There are 11 hidden switches. A switch that is on adds its own fixed numbers to the row, and there is some noise. The rows also spread widely along 14 directions, which tell nothing about the answers.
Known rows, each followed by its switches (1 for on, 0 for off):
[-27.0  -5.5 -10.0  -0.1  30.9  -0.8  24.7  -0.1  32.9  25.6  -8.3   0.4
  -9.9 -10.9  27.3   2.8   4.6 -15.5   9.6  21.1 -17.0 -13.0 -15.4  -3.3
  18.3 -16.2] | 0 0 1 1 0 0 0 0 0 1 1
[ -1.0 -20.0  17.6 -17.8 -10.9  23.1  11.8   5.6  -6.5   0.8  32.3 -37.2
  16.1  -7.4 -62.9   3.9  -5.4 -18.1  -8.6   0.5  21.3  -3.1  39.0  30.8
  -4.6 -24.9] | 1 0 1 0 1 1 0 0 1 1 1
[-12.9  -6.2   5.5   9.7  -6.1   8.5  -0.2  25.1 -50.5 -25.4 -36.2 -22.5
   4.3   8.4 -13.5  -1.4   3.7   3.9  31.2 -11.8  29.1  15.2 -11.2  18.2
 -17.6 -16.0] | 1 0 0 1 0 0 0 1 0 0 0
[-39.2 -23.1  -8.2  -4.0 -33.4  11.8  22.3  46.0  -2.1  -5.1   0.0 -22.4
  19.9  -7.4  20.2  37.9  -4.0   1.4 -14.0  -3.8  10.0  20.6  -1.3 -34.9
   8.6   1.9] | 1 0 1 1 1 0 0 1 1 0 1
[  3.5 -24.6   0.6   2.8  -4.4 -12.4  21.0 -11.4  11.9   4.6   6.4  21.4
 -20.8  -9.2   7.8  16.0  -7.4   0.6 -25.4  12.1  15.4  -4.0  15.5 -17.7
  13.2 -20.0] | 1 0 0 1 0 0 0 1 0 0 1
[ -0.8 -33.2 -19.0 -14.2 -18.5   5.4  -3.2  21.2 -26.5 -13.7 -21.5   9.1
 -18.5   4.0  -1.3  22.5 -20.8  11.8 -20.4  10.7  26.3  26.4  12.2 -13.6
   9.2  -9.6] | 1 0 0 0 0 0 1 0 1 0 0
[-24.9  -5.9  16.6 -18.6 -18.5  10.8 -10.9   7.8 -39.4 -15.5 -13.1 -53.2
  -3.4  -1.5 -10.5  12.1   6.3 -36.9   0.4  22.4  24.6 -13.6  20.3  15.1
   0.5   2.2] | 1 1 0 0 1 1 0 0 0 1 1
[-11.5 -19.7 -24.1 -10.2 -12.0  19.6   8.6  25.6 -10.0  -7.6 -26.0 -28.5
  -2.3  -2.5 -12.9  18.9 -32.6   7.7 -26.4  -7.8  22.3   1.1   8.7  16.1
  -9.4 -22.0] | 1 1 0 1 0 1 1 0 0 0 0
[ -5.1 -18.8 -24.1  -2.9  23.4  -4.8  23.9 -20.4  33.5 -14.8 -39.0  -7.0
 -17.2   5.7  62.1   6.9  -3.1  -8.4  20.0  12.7  13.3   0.0  -0.2   1.1
  43.1  -9.2] | 1 1 0 1 0 1 0 1 1 1 0
[  3.7 -16.7   7.3  -4.8 -19.5  12.1  35.8 -13.6  25.7   8.1 -31.3   9.7
  -6.0 -12.4   5.4 -11.3  -9.7  17.6 -41.7  -5.3 -37.2 -16.7  11.3 -42.3
   0.1 -18.1] | 0 0 0 0 0 0 0 1 0 1 1
[-40.5  17.0  -2.8   9.8 -14.1 -13.4   4.4   6.0 -20.5  32.7 -42.9  27.6
 -13.9  -3.4  40.8  22.0  14.6  -0.7  14.3  29.8 -38.0  20.1 -12.4 -48.2
   8.0  16.1] | 1 0 0 1 0 0 1 0 0 1 1
[-44.0 -13.9  12.2   7.4  22.3  -2.4 -27.6  24.5   4.4  14.1 -22.7   0.5
 -25.6  -6.8  29.4  19.2  18.4 -21.1  25.3  -0.9 -39.5  -3.8  -5.7 -26.5
 -41.9  -9.0] | 0 0 0 0 0 1 0 0 1 1 1
[-30.9   4.4   5.6 -14.7  28.3  -0.1   0.1  26.8  18.2  11.4 -39.4 -32.2
  13.0 -16.3   1.8   6.6  -2.7  14.9   9.5  -8.7   4.3 -26.9 -40.5  12.2
   8.2  -1.9] | 1 0 1 0 1 1 1 1 0 0 0
[-30.8 -16.4  14.1   6.9   4.5 -17.1  19.2 -14.1   6.6  17.0  13.5 -34.1
  -2.6  -5.0 -22.3  17.3  -3.6 -43.7  -2.5  15.3  26.7 -17.0   5.5  -2.6
  16.0  -0.6] | 1 0 1 0 0 1 0 0 0 0 0
[ 20.9 -10.0  -8.2   3.7  -8.7 -13.5 -25.6   2.6 -29.8  -9.0 -14.2  15.2
 -24.8  -1.5  -8.0   9.0  -8.9  12.7 -41.8  -0.6   6.3 -16.0  -4.1  -7.3
 -22.0 -10.1] | 0 1 0 1 0 0 0 1 0 0 1
[ 14.2 -27.6  24.5 -19.4  -7.1  -3.9 -29.3 -14.6  -8.3 -20.0 -26.0  23.0
  -7.6 -14.7 -12.5   5.3   8.5  11.1   7.9  10.3   4.5  26.9  22.5 -15.1
   5.4   4.3] | 1 1 0 0 0 1 1 0 0 0 0
[-21.0  26.4  -9.2  13.1  23.1 -13.7  22.9  25.3   4.8 -23.8 -10.3 -25.3
  17.8  -7.2  20.6  14.3  16.9  -1.7  22.7  -4.1  36.7  -6.8 -60.2  30.0
  24.4  -9.5] | 0 1 1 0 0 1 0 0 0 1 1
[  9.8 -43.3  -6.7  34.7 -20.1  -8.3   2.5 -14.0  27.1 -33.6  43.1 -37.6
  -8.1   0.7  24.6   7.4  37.4 -61.5 -21.5   6.4 -43.5 -23.6  23.2 -63.1
   0.4   4.9] | 1 0 1 0 0 1 0 0 1 0 1
[ 14.3  29.1  -3.9 -30.7 -10.6  22.0 -51.7   4.7   7.3  37.6   4.7  15.4
  18.6 -11.5  -4.9  20.0 -19.2  47.1 -17.0 -21.4 -66.7  10.9  32.7  13.1
 -18.5  24.6] | 1 1 1 1 1 1 0 1 0 0 1
[ 16.0  10.2 -18.6  10.1  -0.5  -0.1  11.5 -12.0  14.0 -19.3   1.5 -30.0
  26.6  -3.7   6.0  -1.7  11.2  -1.5   1.4   0.6   1.2  -6.6  -7.5  15.4
  40.5  10.4] | 1 1 1 0 0 1 1 1 0 0 1
[ -9.3 -11.3  -3.0  25.2   2.6   7.8   6.2  15.1  46.8  -2.2  26.4 -24.4
  39.7  -7.6   2.7  20.1  10.5  -3.7  13.8 -52.5 -10.4  18.3   0.3  -8.6
 -22.7   1.9] | 0 0 1 0 0 1 0 1 0 0 1
[-17.4   9.4  -2.6  18.2  41.9  -5.4 -24.9  15.0  30.5  -4.2   0.0 -17.1
  26.4  -8.0  31.7  10.7  38.1 -11.2  74.2 -25.2  -6.3  26.2 -28.4  15.2
 -10.1  11.6] | 0 0 1 1 0 1 1 0 0 0 1
[ -3.8 -13.8  -6.8   5.9 -15.2 -30.5  -1.3 -17.5 -25.0   7.1 -60.7  -3.4
 -11.1  -1.3  17.9   2.4   2.0   4.6 -13.8   3.0  22.3   8.9 -20.7 -49.1
   9.1  27.6] | 0 0 0 1 1 1 1 1 0 0 1
[  3.9 -35.1   2.6   9.0  26.2  -2.8   9.7 -14.8  26.0   1.8 -19.0   6.6
 -10.5  -9.8  -7.1 -13.4  10.6  -4.0  19.7   2.9 -21.5   1.0   2.1 -17.5
  -1.6 -23.7] | 1 0 1 1 0 1 1 0 1 0 0
[ 30.2  24.6  -4.5  16.5  11.7  -3.4  17.0  10.5  25.2  10.6  26.9  53.2
   3.4  -6.4 -16.7  14.0  -7.5  39.4   5.1 -38.1 -29.0   8.9  -7.9  22.7
 -36.1 -44.1] | 0 1 1 0 0 0 1 0 1 0 1
[ -4.2 -22.4   0.2  -7.1  10.9   7.4  11.1  33.5  41.9 -35.9   3.4  10.1
  11.6 -24.3  43.5   9.4  35.1   6.4  14.5   9.3 -12.0  10.7 -13.6 -11.5
  13.9 -27.1] | 0 0 0 0 1 1 1 0 0 1 1
[-51.0  18.6  12.9  36.8 -10.5 -13.8   7.4  12.7  -6.5  17.0  18.1  -9.7
  41.9  -5.2  -8.7  33.4  38.5 -17.4  40.5  -2.5   5.6  33.2 -13.3 -11.6
   1.8  17.2] | 1 0 0 0 0 1 0 0 0 1 1
[  5.2 -25.7   4.9 -11.8  -3.4  31.5  31.2  -1.5   8.1  -6.5 -13.1 -19.2
  17.4 -17.0 -57.2 -12.7 -17.6  14.1  -5.8  -7.8   8.5   9.8  23.9  23.6
   3.8 -32.2] | 1 1 1 0 0 1 1 0 0 0 1
[  1.9 -43.0 -30.2  66.2  17.2  -8.6  27.1  -7.1  25.4   9.7  14.9 -10.1
 -14.9  12.4  -9.5   3.5   4.3 -30.3  -5.5 -25.4 -32.3 -14.2   1.2 -33.9
 -37.1 -29.5] | 1 0 1 0 0 1 0 1 1 0 1
[ 14.4 -38.6 -16.8  34.8  46.8 -18.8 -16.9 -30.6  24.4   3.1  11.2   5.8
 -32.6   1.3 -11.5  -2.9  16.7 -24.1  -3.9   7.8 -11.8 -30.6   4.3  -4.1
 -11.1 -21.3] | 1 1 0 0 0 1 0 0 1 0 1
[-10.5  29.7  25.2  -9.7 -16.9 -11.6  19.0 -20.6  -4.6  19.8  -0.5 -15.9
  15.7  -9.4 -11.6   6.0  12.5 -16.9  -1.5  21.6  -3.3 -29.4   5.9   3.9
  20.9   1.5] | 1 1 1 1 1 0 1 1 1 1 1
[-38.2 -29.3 -11.2  -2.2  10.3  10.3  45.2   1.6  18.5  36.7 -34.2 -20.0
   6.5  -4.9  -6.6   9.1 -27.8   6.9  11.7  -9.3  19.7  18.2   5.5  -6.0
  10.3 -12.0] | 1 0 1 1 1 1 0 1 1 0 1

New rows, each followed by its switches (1 for on, 0 for off):
[-19.6   8.4  -3.6   3.0   3.5  -2.0 -16.6  26.7 -14.3  19.9 -16.0  22.1
  13.0  -6.7  -8.2  28.9   0.5  28.7  25.1 -12.7   2.8  46.2 -17.9  -5.4
  -2.8  15.8] | 1 0 1 0 0 0 1 0 0 0 1
[-12.4   9.3  29.5  20.1   5.4   3.3 -18.0 -17.6  17.3  -4.0  19.7 -36.4
  33.3   3.4 -18.0   9.9  28.8 -25.9  53.2 -38.1 -13.2   3.9  23.0  19.7
 -32.0   4.5] | 1 1 0 0 0 1 0 0 1 0 0
[-15.1  31.3  31.1   9.4  -8.5 -40.1   8.2 -20.7  16.4  42.6  -6.5  37.1
  -3.9 -17.3   6.8  30.3  12.7  18.5 -15.9 -11.3 -15.5  -7.5 -18.1 -44.7
 -11.1  12.1] | 1 0 0 1 1 1 0 0 0 1 1
[  0.4 -27.5 -14.6  42.3  29.4 -23.6  22.2 -20.3   0.7  -3.9   6.0  -3.4
 -24.5   3.4  -6.2 -13.2  25.9 -42.7   4.7  28.8   5.4 -23.0 -13.8  -4.3
   4.2 -31.8] | 0 0 0 0 0 1 0 0 0 1 1
[-15.0  33.7  12.6   2.2   2.9 -40.1  -1.5  -5.2   1.2  28.5  41.7 -10.2
  -4.1   4.2  -0.4  35.4   4.5 -35.7   0.4   5.4  28.7 -36.8  -5.6  28.1
  -6.4  -6.2] | 0 0 0 0 1 0 1 0 1 0 0
[  3.6   0.8 -19.9  16.5  14.9  16.9 -28.2  32.6 -23.7 -28.0 -10.9  -8.5
  22.3  -1.8  -9.4  -7.4  36.2  25.9  30.8  -1.9 -16.9  20.8 -23.2  20.1
  -1.2  -9.4] | 1 0 0 1 0 1 0 0 1 1 1
[-21.9  11.5   0.4  12.1   5.4  -7.7 -11.2  -8.7  -1.5  17.2   0.6 -28.2
  14.0  -6.9  11.4   1.8  33.7 -26.6  25.2  20.5 -27.6 -13.5   1.6  -1.8
   8.7  14.4] | 1 0 0 1 1 1 1 0 0 0 1
[-11.8 -25.9  -1.9  -0.2   0.4  23.3  15.5  22.4  27.7 -27.6  10.6 -34.0
   2.2  -3.7  25.1   8.4  11.5 -27.0  18.6  -5.6 -10.6 -10.0  20.2   5.6
 -10.3 -34.1] | 1 0 0 1 0 0 1 0 1 0 0
[-20.4 -40.8 -14.9  21.0  21.6  16.1   3.1  24.8   2.2 -23.6   1.2 -31.0
  -0.6  -7.5   1.0  -3.9  40.5 -43.7  15.6  34.8 -13.0 -25.8  -2.9   3.7
 -10.0 -39.4] | 1 1 0 1 1 0 1 0 0 1 1
[ -7.2  -9.4   1.9   5.8  -9.6 -12.9 -20.9 -13.1 -16.3   4.2 -13.6 -19.6
  29.2   7.8 -32.0  24.5  -5.5  -8.4  15.4 -27.1  63.1  32.1   8.1  13.3
  -7.1  25.4] | 0 1 0 0 0 0 1 1 0 0 0
[ 10.5   9.4  13.5 -24.8  25.5 -38.7 -34.7 -39.0  -0.3   5.9   9.1 -13.9
 -36.4  -0.6  27.2  17.2  15.7 -33.0  -0.5  32.3  40.1 -33.6   4.4  15.9
  35.0  19.4] | 1 0 0 1 1 1 0 0 1 1 1
[ 14.6 -44.3  26.4 -38.8  49.5 -23.7 -52.0  -1.9 -13.5 -16.6 -60.7  12.9
 -79.3 -12.3  13.7  -6.9   2.4 -10.4 -18.2  37.7  25.8 -58.5 -17.6  -5.1
 -11.0 -28.4] | 1 0 0 1 1 0 1 1 0 1 0
[-13.9  -2.3  17.9 -10.0 -25.8  30.5  -0.3  27.8 -34.3 -31.0 -30.2 -35.5
  -6.6   3.6  21.9  -0.6   6.0 -16.5  26.2 -16.1 -24.0   3.2  19.4   1.9
 -46.5 -18.6] | 0 1 0 0 1 0 0 0 0 0 1
[ 30.1  18.7   2.5 -12.8  -0.4  -8.9 -53.0  21.2   0.1 -35.7   2.2   9.4
   0.3  -5.3  21.4  34.3   2.2  34.0   0.6 -41.9   3.5  17.8 -17.7   8.8
 -17.2  15.1] | 1 1 1 1 0 1 0 0 0 0 0
[ -2.2  -2.3  23.8 -19.0  41.0  -8.5 -58.6  -3.0  21.5   3.9 -25.0  25.8
   7.7 -10.4   1.6  18.8  20.1  16.6  52.4 -10.8   2.2  23.1  -7.7  10.5
   0.3  16.2] | 1 1 1 0 0 0 1 1 1 1 0
[-24.2 -18.7  17.4   2.0  14.5  -3.7   2.9  12.9  26.8  18.4   6.2   7.1
  17.6 -23.8 -22.9  15.7   7.2   3.4   0.9  -5.9   7.0   7.8  -7.4  -6.0
  -8.4 -14.6] | 0 0 1 1 0 1 0 1 0 1 1
[ 12.5 -16.7  12.2 -31.2  19.2   1.4  -2.9   8.4  18.9   3.1  14.6  21.4
  -9.5 -22.3 -19.9  12.1  -4.3  24.5  -8.5   7.3  29.8  -5.9  11.6  28.2
   7.2 -35.8] | 1 0 0 1 1 0 1 0 1 0 1
[ 18.1  14.4  31.2 -18.5 -15.8   1.9 -13.4   1.4 -10.8 -23.2   0.0  -0.7
 -32.1  -1.1  18.7  20.9  -4.6 -13.7  -4.3 -17.2  -7.4 -10.3  19.1   1.2
 -33.4 -13.9] | 1 1 1 1 0 0 0 0 0 1 1
[ -3.1  17.1 -12.8  27.6 -13.7  16.9  35.8   0.1  45.3  -9.0  40.3 -44.6
  46.0  11.7  33.4  11.6  23.3 -41.6  38.7 -32.0 -29.1   8.2  21.2   8.0
  -2.2  -3.8] | 0 0 1 0 0 0 1 1 1 1 1
[-29.9  28.5  31.9 -32.2  18.0  -9.8  12.0  -7.7  37.8  24.0 -16.5   7.1
  -0.1 -23.2  28.7  19.2 -10.3   8.7  22.2   1.7   4.8 -14.3   3.6  29.4
  16.9 -11.3] | 0 1 0 0 0 1 1 1 1 0 1
[ 20.5  -4.2 -33.9  22.0   7.9 -36.9  28.0 -27.6  43.8 -10.0  -5.5  18.2
 -25.9  11.7  71.7  23.5  -7.6 -12.3  -7.2  -6.9   5.6  -8.9  -6.7 -17.3
  22.5  -7.8] | 0 1 0 0 0 1 1 1 1 0 0
[ -5.0 -32.2  14.8   6.7  -0.4 -19.3  66.1 -18.5   9.8 -10.9  17.7  -2.9
 -17.3 -17.4 -29.2   7.9  -8.1 -26.6 -29.2  28.2  59.3 -25.1  -1.8  -0.7
  29.7 -46.8] | 1 1 1 1 0 0 0 0 0 0 1
[ -7.8 -37.0  16.8  -6.8 -23.0  -4.9   9.0  15.1  14.9 -12.6   0.1  -7.8
  10.2 -21.9 -15.9  24.2   5.9  -0.4 -35.9  -4.4  17.7 -10.4   2.8 -40.9
  -3.7 -10.0] | 1 1 1 1 1 0 1 1 1 0 1
[-14.3 -26.1 -10.2 -23.2  22.7  -9.0   4.1  -0.2   7.9   6.9 -37.9   2.2
 -41.2  -3.3  14.9  25.0 -35.4  -0.3  -4.6   7.4  45.6  -3.7   5.2  15.3
   6.7 -23.4] | 1 1 0 1 0 1 1 0 1 0 0
[ -1.3 -20.3 -31.1  48.2   9.8 -34.2 -11.2 -36.8 -10.9   3.4 -11.8 -30.3
  -2.0  24.3   6.0   1.4  23.1 -50.6   6.6   6.7  18.0  -5.3 -11.0 -21.1
   9.8  27.5] | 0 0 0 0 0 1 0 1 0 1 0
[-20.2 -20.6  22.9 -15.6  -3.2  -4.5  18.9  19.0   4.6 -19.0  13.5  17.9
 -27.9  -6.9  47.1  39.2 -14.2 -32.1  38.3   9.0  24.7  36.5  32.7  11.3
  -4.6 -31.2] | 0 1 1 0 0 1 0 1 0 0 1
[  3.6 -74.2 -42.9  17.1  32.6  21.5  19.0  34.4  28.1 -40.9   0.7 -11.6
 -20.7  -6.3  16.7  -1.4  13.7 -12.2 -13.7  19.7   2.8  -9.6  -6.6  -6.3
   8.1 -53.4] | 1 0 0 0 1 1 0 0 0 1 1
[  6.8   0.1  -1.4  10.0  -6.0 -12.9 -32.6  -2.5 -20.3  -5.5  11.7  -1.4
  -7.6   9.5  12.3  10.1  24.9 -26.2  14.0   8.1 -39.1  -6.4   5.4 -13.6
 -19.1   9.3] | 0 1 1 0 1 0 0 0 1 0 0
[-25.1  -0.2  -0.6  -0.7  -9.0   0.6 -19.5   2.9   1.3   7.6 -17.2  -1.2
   6.5 -13.9  29.1  12.3  25.9   2.8   0.7  24.6 -54.2  -2.6  -0.2 -35.2
  14.9  23.6] | 1 1 0 0 1 1 0 0 0 0 1
[ -5.2 -10.1 -29.8  23.2  17.2  -9.5  -6.7 -28.9 -20.9  31.0 -53.8 -39.6
   7.1  11.6 -31.2 -24.1  -0.7   1.0  -8.5   4.1 -16.2 -22.6 -27.4 -15.4
  17.6  31.0] | 1 0 1 0 1 1 0 1 0 0 0
[ 12.7  37.9  23.9  -5.8 -34.0 -17.5   0.7  12.4 -50.6 -22.6   4.8  21.5
  -8.0   1.5  28.3   2.1  27.5  -3.7  18.8  27.3 -34.8   7.5  -2.7  -5.4
   9.2  -6.2] | 0 0 1 0 1 1 0 1 1 1 1
[ 27.7  22.3 -17.3 -38.1   3.6  28.8 -12.5   6.7   9.3  -0.6  -0.4 -13.3
 -10.1   5.1  37.7  -3.5 -18.3  19.9   3.1 -14.0 -43.0  -6.1  20.8  32.9
   3.2  -3.8] | 0 0 1 0 1 0 0 0 1 0 1
[ -3.0  15.1 -38.8  34.2  31.5 -21.8  -6.2 -16.4  20.7  10.3  -7.9   1.0
   8.5   4.6  44.0   2.9  33.0  -4.0  26.0   3.6 -15.9   7.3 -34.2  -5.1
  24.3  19.0] | 0 0 0 1 0 1 0 0 0 1 1
[ 13.1  29.0   3.9  -1.1 -33.9  31.1  26.0  11.0  -2.1  -5.1  16.7 -17.0
  25.6  -2.4 -22.7   8.0 -13.4  10.4  -1.4 -30.7 -30.7   7.5  26.9  24.8
 -21.1 -20.6] | 1 1 1 0 0 0 1 0 0 0 1
[  9.0  -6.0  39.1 -15.8   4.1 -10.6 -24.8 -30.2  -7.5  30.4  -3.3   7.8
   4.4 -20.8 -62.3 -15.6  10.1  17.4 -14.5  -2.2  -9.2 -16.1  15.6  -0.5
 -20.9  -4.4] | 0 0 0 1 1 1 0 0 1 0 1
[ 11.0  10.8  16.2  20.7  -7.0 -24.8   0.4 -24.9  -4.9  -2.1  26.0  -0.6
  14.4  -3.9 -22.6   7.0  20.9 -24.5   4.2   2.8  18.1 -13.8   7.5  14.6
  -3.0  -5.8] | 0 1 0 0 0 0 1 1 0 0 1
[  7.1 -44.4   6.4   5.3 -42.4  13.0 -21.0  10.3  12.0 -21.6  22.8  26.2
  38.8 -11.8 -12.5  30.4  25.9  10.8 -11.0  -2.5 -24.2  53.6  41.9 -45.7
  -3.0   8.3] | 1 1 0 0 1 1 0 1 0 1 0
[ 30.4 -29.1  24.6 -31.3 -43.2  17.8 -19.5   0.5 -23.4 -19.3  30.9  15.0
  -2.8 -19.4 -26.3  -7.2   6.5   1.5 -40.9  34.7 -38.0   0.0  62.0  -8.5
   1.0 -17.7] | 0 0 0 0 1 1 0 1 0 0 1
[-20.1  -5.9  -1.9  24.7  28.9 -11.5  45.9   7.3  14.9  20.7  12.7  28.5
 -27.1 -10.6   4.8  -1.6   5.1  -4.9   3.2  32.9 -23.9 -38.4  -9.6  11.2
   2.6 -65.2] | 1 0 0 1 0 0 0 1 1 0 1
[-10.0 -41.2 -25.9  34.7  15.5 -20.6  21.7 -25.9   2.0 -19.3 -31.6  -0.3
 -18.4   7.5  37.8  -5.7  35.5 -27.7  25.1  34.1   8.2  19.9 -13.6 -48.1
  47.1   6.8] | 1 0 0 0 0 1 0 0 1 1 1
[ -4.9   4.2   7.6 -11.4  27.2  -7.8 -12.9 -33.1  21.5  48.1 -27.0  16.4
 -13.7  -0.6   7.6  -0.9  -3.1  -6.5  23.8   4.3 -25.2   0.8  13.3  -3.8
   2.8  10.8] | 0 0 1 0 0 0 1 1 1 1 1
[-28.5   3.0  -0.2  -2.7  -8.9 -19.8  33.2  17.1  30.5  24.2  31.6  17.6
  11.0 -20.4   9.8  45.8   0.1  -8.1 -20.7  30.0   8.6  -7.4  -0.3  -6.1
  29.4 -19.5] | 1 1 1 1 1 1 1 1 1 1 1
[-23.4  -3.8 -14.0   8.0  -1.7 -12.6  -4.4  22.5  15.6   8.7  11.7 -16.8
 -16.0  -3.3  23.1  39.9  -2.4 -17.0 -31.4  -3.5  -7.0 -18.8 -14.5 -28.5
  -5.8   2.6] | 1 0 1 1 0 1 0 0 1 1 1
[-20.3   6.7   8.4  12.8   1.7   7.4   1.5  20.7  -8.6  24.0  21.2  18.8
  29.8 -13.0 -44.4   3.9  25.7  15.7  18.9  14.7 -38.2   6.9   2.4  16.4
 -14.2 -31.5] | 1 0 0 1 1 1 0 0 1 1 0
[  6.8  29.4  19.6 -24.1 -46.3  -4.0  -0.2   2.2  -5.4   6.6   7.6  24.0
   9.9  -4.8  24.4  38.9 -11.0  16.9   5.2 -10.9 -21.5  35.0  35.7 -10.6
   3.7  14.3] | 1 1 1 0 1 1 1 1 1 0 1
